The rows are grouped in 4 different ways at once. Each group adds its own fixed numbers to the row, and there is some noise. The rows also spread widely along 14 directions, which tell nothing about the answers.
Some rows, each with its group in each grouping after it:
[ -6 -24  10  10  -2   6 -12  -2  -7  12 -15   1 -17   0  -3   1  20 -21
  15   7   0 -15  -8   8 -23 -14  -1  -6   1  22  20  -7  -5  13   0] | z_327 z_202 K z_841
[ -6  -3 -10   4  -2  10  24   7  -2   4  -8  -5  -5  -9 -10  -9  -8   8
 -17  10   1 -12 -15  -7  -5  -7  16   2   1   8  -7  -2  -8   0  -5] | z_327 z_174 T z_315
[ -2 -15   1 -16   1  23  -2  -1  -4   4   0 -14  -9  -8  -8   2   9  -2
  -1   9  -3  14  -1   2  -2  -9   5   4   4  13  23   7   8  11   5] | z_507 z_202 T z_315
[ -9  -8 -15  -2   4  -7   8 -15   6  -1 -21 -11  11   9   4  -7 -12  18
  -5 -19   5   2  -7   6   3 -12  -7  -2   9 -11   8   9  -7  -5   2] | z_170 z_622 Y z_939
[ -4 -24  -8 -11  17   3 -14   2   0 -16  -7   2 -24  10 -11  16   0  -2
   2  -6  -1  16   3  11  26   3   6   0  -4  -2   3   6  -2  -3  -9] | z_784 z_924 Y z_939
[  0 -22 -22  -6   6   4  12  15 -10 -17   5  10   6  18  -5  20  10   0
  -7  10  21   0 -13  13   6  -1   5   4   9 -18  -1  -3   4 -10 -23] | z_903 z_174 U z_123
[  6  17  -2  -6  -3  -1  -7  15 -19  -7   9  19  17  -4  13  19   0  -9
  -1  17  14   7  17   0 -30  -4  -7 -10   6   1  -8 -12   2  -1 -23] | z_784 z_924 K z_849
[ -4 -16   1 -20   2   3  -7   1 -13  -4   5   6  -3  -1 -13  -1   1  -7
   0  24  16  -2  15  -2 -12   0   0  -7   0  -7 -11  -8   6   1 -11] | z_170 z_622 U z_123
[-16 -20  -3  11  -5   2 -13   5   4   3 -11   0 -11  11  -5  15   8 -19
   6   9  11 -12  -6  13   2   0   6  -2   6  15  -8 -11 -11  -5 -28] | z_903 z_202 T z_841
[ -4  -1  -4 -12   8  -9   1   0   7  -9  -1   4  -5   1  -2 -19 -15   8
  -3  11   7   3   8  -1  28  -2   3  38   5  -5   3  15   7 -16   9] | z_507 z_202 K z_849
[-17   3   5  13   0   8  23   5 -18   5   6  -9  11 -12  10 -15  12  20
   4   5 -16  18  -1   4  -5 -13  -4  13  10  -1   9 -14   7  17   5] | z_327 z_622 T z_841
[ 19  14 -15 -25   5  22   5  -2  16 -18   1   0   7  -6  12  11 -20  15
  -9   9  18  21 -10  -6  25   2   7  13   1  10   4  -4   4  -5  13] | z_327 z_202 Y z_849
[-12  13 -25 -19   7  18   1  -2   2 -28  -6   5  25   6  19  10 -12   2
   1  13   1  15  -7  -6  -4   4  14  21  19  -4   3  -8   8   6  -8] | z_903 z_924 T z_841
[ -4   4  -4   4  -1  19   8  -3   2   6   1 -11   1  -2  -4  -2  12  11
   2 -10 -24   4 -22   6  -1  -6  11   2   9  11  22  -3  -3  16   6] | z_784 z_622 T z_841
[  0   0  -8   6  14  -1   7  21  -9 -18   2  30 -17   4  -9   8   1 -11
   2  11 -10 -16 -10  -1  -9   6  19   8   0  -7 -10   1  -1  -1 -21] | z_784 z_924 U z_849
[-15   5  -7  -2  19  -1  -6  -2  -2 -25 -11  15  -3   0  11   2 -10   0
  10  -1 -22  16  -2  -6  16   4  10  20   4  -2  -1   9  -4   7  -2] | z_784 z_202 T z_841
[-14  10  -7   9  -2  -1   6   7   5  -3   9  -7   3   5  -4  -8   1  13
   0  -1 -10   4 -11  12  32   6   9  32  21   4   6  -1   7  -7  -8] | z_327 z_622 U z_841
[-26  -6  -7  15  -5  -4   5   8  -2   5  -6  -9  -1   5  -5  -2   3   0
  -4   3  -3  -8  -4  11   5  -9   3  14  13  10   5  -3  -6  -8 -21] | z_507 z_924 K z_849
[ 11 -11 -12 -24   4   2   2  -5   4  -3  -3 -12  -4   6 -10 -11 -11  11
  -7   4  22   2   8   3  -2   2   3   8   4 -20   7  11  16 -13   7] | z_784 z_202 Y z_841
[ 10  14  10  12   1   4   3   0   5   3  -6  21 -13  -9   0 -11  -3   1
  11   3 -14 -15  -9  -3 -12   0   8  10  -4  14   2  -2  -2   5  15] | z_903 z_622 Y z_841
[-26  -7   4   4   7  -8  -5   0 -12 -15 -17  18  10  -2  20  -4  -5  -9
  14  18   4   5  11  -1  -2 -13 -12  17   7   7  -2 -11  -4   3  -8] | z_170 z_924 K z_849
[ 14  19  -9 -18 -12  12  -8   1   7  11  17 -21   3   0 -15   2  -6   8
 -13  -1  11   0   3   4 -13   8   6 -14   8  -5   3  -2   8  -9 -11] | z_784 z_202 U z_849
[-14  11   6   9  -6  12   4 -12   0   3   1  -7  14 -10  18 -16  -3  13
  13   2  -8   9  -9   4 -13  -7 -10  -4   4  -4   0 -36   4  15  12] | z_903 z_202 U z_315
[  4  16  -7 -15   7 -11  -4 -11   1  -8 -15   2   1   1   2  -3 -26   6
  -6 -11   2   3  14  -8 -15   8  -1   0   3 -14  -9  20   9 -10  -5] | z_170 z_622 U z_841
[-10 -15   2  10   7 -11  -1  -7  13  -3 -13 -14 -24  11  -1  -4  -6   9
   9 -20  -3  12   0  15  30   5  -7  18   0  -7  10  12  12  -9   8] | z_327 z_202 T z_123
[ -7   6 -15 -11  -6  -1  16   8 -10   5  -3 -15   6   0 -10  -6 -15   7
 -22  11  17  -6  15  -3 -34  -1   7  -5   8 -16 -10   6   7 -11 -24] | z_784 z_924 T z_849
[  4  -9   2   9  -6   6  10  -8   6  12 -16  -8   0   4   8  -7   5   1
  10  -9   7 -15 -20  11 -26 -12 -10  -4   7  -2  23  -6   8   3  10] | z_170 z_202 U z_315
[ -6   7   2  12   1  11   8   7  -9   7   1   0  -6 -16  -2   6   6   4
  -6   0 -19   6  -9  -3 -10 -13   4 -11  -3  17   1  -7 -15  10  -8] | z_507 z_202 K z_849
[  1  11   7 -18   2  10 -20 -11 -13  -5  13   6   6  -9   0 -11   1  -1
  12  14  -4   9  16  -5 -16  -1  -4  -5   4  -1   3 -17  11  14  11] | z_327 z_622 K z_315
[-10  -9  -1  -3   7  17  13   1 -18  -3 -10   7  -4 -13  -1  -1  -2  -2
  -1  12  -6  -5  -7  -6 -36  -8   5 -15  -2  -2  -6  -9   1  16  -7] | z_507 z_622 U z_315
[ -4  12 -18  -2   8   2   7  -3   2 -18   1  13  19  -6   9   0 -16  15
 -15   7   2  12 -10 -11  17  -5   7  -6  -4  -5 -32 -20 -24  -2  -9] | z_903 z_202 K z_841
[  3 -18  -6   5  -1   1  20  11 -14   6  -4  10  -2   2  -9 -12  10  -2
  -3  16   9 -26 -11   2 -34 -14   8   4   3 -10   4  -4   2   0  -1] | z_784 z_174 K z_841
[-10  25  -4   5  -7   1   6  -1   5   6  -1   0   6 -10  -2 -18 -17   7
  -7  10  -7 -14  -6  -9 -10  -3  12   9   7  11  -7  -8 -10  -4  -2] | z_784 z_202 K z_849
[  9   0   9  -5   3   3 -23  -6  -1  -6  -7  24 -11  -5   3  11  -7 -14
  10   9   6  -5   5  -7  -9   0  -3 -20 -13  18 -14 -15 -12   6   2] | z_327 z_622 K z_123
[-17  -7 -14  -4   9  -2  10  -3   2 -15 -13  -3   4  11   4 -11 -10   7
  -2   0  -2   3  -7   5  11  -4   1  23  10 -11  10   7   4  -6  -4] | z_903 z_924 U z_849

New rows, each followed by its group in each grouping:
[  9  10  -6  17  -4   8  19   4   2   3   4   6   6   0   5  -3   2  10
   4  -2   2 -17 -25   9 -16  -3   2   2   8  -4   2 -23   6   2   6] | z_327 z_622 K z_315
[ 17  13   5   2  -2  -4  -3   2   0   4  10  25  17  -4  14  -7   8   4
   3  10   5   5  -4   0   8 -20  -7  10   2  11  10  -6 -15   2  17] | z_903 z_202 K z_939
[ -2  -5   1  11   1  14   0   1  -5   2  -5  11  -8  -1  -2   1  11  -9
  13   6  -7 -21 -20   3 -29  -3   9  -3   5  10   6 -20   2  14   2] | z_327 z_622 K z_841
[ -4 -15 -18  -7  13   0  -2   4  -3 -19  -3  10  -3  10  -4   6   0  -6
  -2   9   9  -4 -11   1  13  -4  10   8   6  -4  -2   1  -7  -5 -12] | z_327 z_202 K z_849
[-12 -26   3  -2   1  15   1   3 -11   8  15 -19  -7   4 -14  -6  26   9
   2   3  -7  18  -4  19  13 -11  -3  -3   2  -6  16 -20   5  12  -1] | z_903 z_924 U z_939
[  8  12 -12  -3   6 -11   1  11 -21 -13   8  15  12   7   4  18   3   5
  -5 -10  -2  13  11   2 -21   0  -2 -14   6 -23  -4  12   1  -2 -20] | z_784 z_174 T z_123
[ 23   5 -16  -3 -11   0  -3  15  12   7   6   8   3  13 -11  23   0  -4
  -9   5  31 -20  -9  13  -1   4   9  -1  13   8  -3   1  -2 -22 -20] | z_170 z_622 Y z_939
[ -3  24  10  28 -13  -9 -14   9  10  13  -2  10 -15  -4   1   6  -9 -12
   9   0   0 -25   2   7 -21  10   1  -3   2  14 -20 -18  -2 -12 -19] | z_507 z_202 K z_849
[ -6   4  -8   3  -6  13   8  17 -10   5  12  -5  -2  -2 -13   2   8  -2
  -6  17   0  -8  -3   4 -16   5  17   8  16   5  -4 -10   9   3 -20] | z_327 z_622 T z_841
[  5   7  -4   7   1  -1  -1   4   2 -12   0  23   5   3  15   5 -10  -5
  13  14  18 -12  -2  -3 -26   9   2  -1   3 -19 -29 -30   8  -3 -10] | z_170 z_202 T z_841
[ 11 -16 -22  -4   8   6   1   4  11  -8  -5   7 -17  21 -17   6   1  -7
   2  -3   8 -30 -22   7 -14   7  20   2   9 -15   8  -1   7  -7  -6] | z_170 z_924 Y z_939
[ -9 -10 -12   3  16  -5  13   8   0 -19  -4   6 -12   2  -3  -5  -7   9
  -1   4  -2   9  -6   6  39   2   9  36   9  -4   5  15   6 -11  -2] | z_327 z_202 Y z_315
[ -2  -1   4  -1   7  14 -10  -1  -6  -1  13  -2 -15  -4 -13  -3  13   2
   6  -4 -23   6  -3   3  -4  -4   5  -9  -4   0   9 -13   0  12   2] | z_507 z_924 K z_849
[ -8  -7  11  25   0 -13  20   7   6   8 -22   3 -16  -4   7  -4  -8   9
   0  -9  -2  -2  -7  12  20 -11  -8  15  -7  14  -2  10 -10 -10  -1] | z_784 z_622 T z_849
[ -6  10   8   9  -7  11   2  11 -10   9  23  -4   4  -9  -4  -7  20   7
   7   8 -19   9  -5   6  -1  -8   4   1   7   6   9 -18  -4  13  -3] | z_784 z_202 T z_849
[-19  -7   1 -12   2  -3  -6  -8  -4  -1 -13  -7  -1  -7  -5 -11 -13   0
  -8  11   3   7  12  -8   9 -10  -2  -1  -1   8  -9   8 -14  -4 -12] | z_170 z_202 U z_849
[ -2   4 -12  -2  10  17  24  12 -14 -12  -1   8   3 -15   5   8  -7  10
 -15   8  -8  15  -6 -10 -14  -8  10  -5  -4  -3 -11  -5  -3  10 -10] | z_507 z_924 T z_315
[ 16  18  -5   4  -6 -12   2   6   6   7   2   9   0   3  -1   0 -16   4
  -9   2  18 -13   6   4  -8   5   1   6   6  -3 -11   1   6 -18  -4] | z_327 z_622 K z_939
[  6  -1   1  -6   2  -2   0  12  -7 -13   3  29  12  -3  12   5   1  -5
   3  25  15   8   7  -3  17 -10  -3  14   2   9  -9  -6  -7  -3  -7] | z_170 z_924 T z_315
[ -4  -9   2   1   0   9  -1  16  -9   3   0  13 -13  -5  -3   6   8 -18
   4  30   6  -8   0  -2 -13  -5  14  14   6  19   5  -3   2   8  -7] | z_327 z_202 T z_939
[ 21  21  -4 -13  -6  13  -1  13  -4  -3  27  10  13  -1   0   6   6   6
  -2  14   6   8   1   4  -4   6   5   9  10  -6   3 -11  15  -3  -2] | z_903 z_174 U z_841
[ -3 -14   0  -9  -2   3  -2   5  -7  13  -8 -14 -21  -4 -22   2  -3  -4
 -18   6   6   2   9   2   0  -5   6  -6  -3  14   3  15  -3  -5 -13] | z_327 z_174 U z_939
[-20  -7  -6 -13  -9   8  -7  -7   1   5   8 -37   1   4 -14 -17  -2  12
  -5   5   8   8   8  12  15   2  -1  13  15  -4  11 -12  16  -7  -2] | z_327 z_174 K z_849
[-17   0   3   5   0  -2   0   1   3  -2 -23  -4 -15  -6   6   1 -19  -4
   5   4   2   0  10   7  -2   5  -2  28   7  11   5   8  18 -10  -1] | z_507 z_174 K z_315
[  3  -8  10   7  -4   1  -3   2   6   5  -8   4 -18  -1   0   3  -6  -7
  10   7  15 -11  -1   6 -12   3  -6  -6  -8  -1 -12 -16   6  -6  -5] | z_170 z_202 U z_849
[ 18  17  11   3  -9  17  11   6  -3  13  11   6  -2 -17  -1  -7   6   7
   0   6 -11   0  -6  -2 -14  -9   4   0  -4  12  12  -7   3  10  16] | z_903 z_174 T z_315
[ -9  13   2   4   1  -9  -8   5  -6  -7  -1  12  -6  -6  -2   5 -18  -2
   0   6   4  -1  14   2  -5  13   0  -9  -1  -4 -34 -12   1  -8 -25] | z_784 z_622 U z_315
[  4 -14   5   9  11  -8   7  21 -21 -11  -3  35 -12  -4   6  21   6 -11
   5  19  12   3   8   4  -3  -6  -6   4  -7   6 -12  -1   0  -1 -12] | z_327 z_622 K z_123
[ 16 -11   2  -6   2  -4   0  -4   7  -3   0   0  -4   5   7  -4  -4  11
   6  -2  25  11   6  15  13  -2 -17   5  -4 -16   4  -4  14 -14  13] | z_903 z_202 Y z_315
[ 11  11  -3  -1  -9   0  11   0   5  13  -5  -1   3  -2   0  -6 -14   9
 -12   2  14 -10   2   0 -25  -3   2  -5   0  -6  -8  -1   2  -7   2] | z_903 z_622 T z_939
[  7  19   9  -2  -2  10  -3   2  -1  -2   2   9  11 -15  22   7  -1   8
  10   7  -1  25   5  -1   3  -7  -7   8   2  19  10 -10   1   8  11] | z_784 z_202 Y z_841
[ -7  -4 -14 -11   1 -12   1   2   3  -4 -15   3  -5   3 -17  -7 -22  -2
 -19  11  17 -16   7   0  12   1  12  13   6   6 -11  24  -8 -22 -17] | z_784 z_622 K z_315
[ -4   8   8   9  -1   1   4   7  -1   9   3  -5 -10  -6  -5  -7   8   3
   4   0 -17   9   1   9  10  -5   2  23   8  11  21  15   7   1   4] | z_903 z_202 T z_315
[ -4  -3 -20 -19  11  22  10   2 -14 -16   3   2   1  -1  -8   6  -1   0
 -10  13  -3   1  -9 -12 -27   1  18 -10   5  -9   1  -6   6  13 -10] | z_327 z_924 U z_123
[ -2   4  -1   8  12 -10  18  -2 -10  -9 -12  12   9  -4  19 -14  -8  16
   4  -7  -6   9   1  -1 -16 -11 -11   7  -2 -20  -1  -7   5   3  12] | z_784 z_924 K z_841
[ -6   1 -19  -9  -2  13  16   8 -10   7  -9 -15  -6  -5 -17   6 -11   2
 -22   8   2  -7   1  -3 -38  -1  17  -6   8  -1   2  10   8  -2 -16] | z_903 z_174 Y z_939
[-22  10  -5   4  -3   3   1  -5  10 -12  -4 -11  12   2  19  -3 -15  13
  10   1   5  12  -6  11  13   7  -7  15  13  -9  -7 -26  11  -5  -5] | z_784 z_202 U z_849
[ -9 -11   8  10 -15  14   9   7   2  23 -12  -6 -13  -8  -8  -9   7 -13
   0  25   7 -27 -11   2 -25 -14   8   5   1  28  11  -7  -6   4  -3] | z_903 z_202 T z_849
[-17 -14   0  -1  16  -2 -20  -3  -5 -25 -12  15 -11   5  13  13  -4 -12
  18   6  -3  17  10   3   7   7  -2   4  -3  -8 -16 -10   1   6 -13] | z_903 z_202 T z_841
[-14  -8  14   9  -6  -7  -4  -7  12   0 -14  -6   4   3  27  -6  -7   4
  23   4  20  10   7  15  13  -5 -24  23   5   0   4 -19  14  -7   9] | z_170 z_202 T z_849
[-10  18  -6  -4   2   3  -9  -1   2 -15 -10   7  14   1  24  14 -15   2
   5   1  -2  22   3  -1  12   1   0  17  13  13   4  -2   0   3  -2] | z_327 z_174 T z_939
[  4 -17 -16  -3  -2  21  12  11   3   7  -1 -12 -18   1 -25   9   4  -1
 -18   5   8 -17 -19   4  -8  -3  19 -13  -1   8   0  -3  -7  -7 -19] | z_507 z_924 Y z_849
[-12   1  13  17 -15  -4   0  11  -7  18  -6  -1 -13  -8  -5   0  -1 -13
   8  15  12 -20  13  13 -31   3  -6   5   7  11  -7 -15  16  -7 -16] | z_170 z_622 K z_315
[ 15  16   9   9  -4  -3   9   3   6  10   3   9  -2  -6  10 -11  -3   9
   4  -3   1  -5  -6   2  -8  -7  -7   7  -1   0   7   1   3  -5  12] | z_507 z_202 U z_849
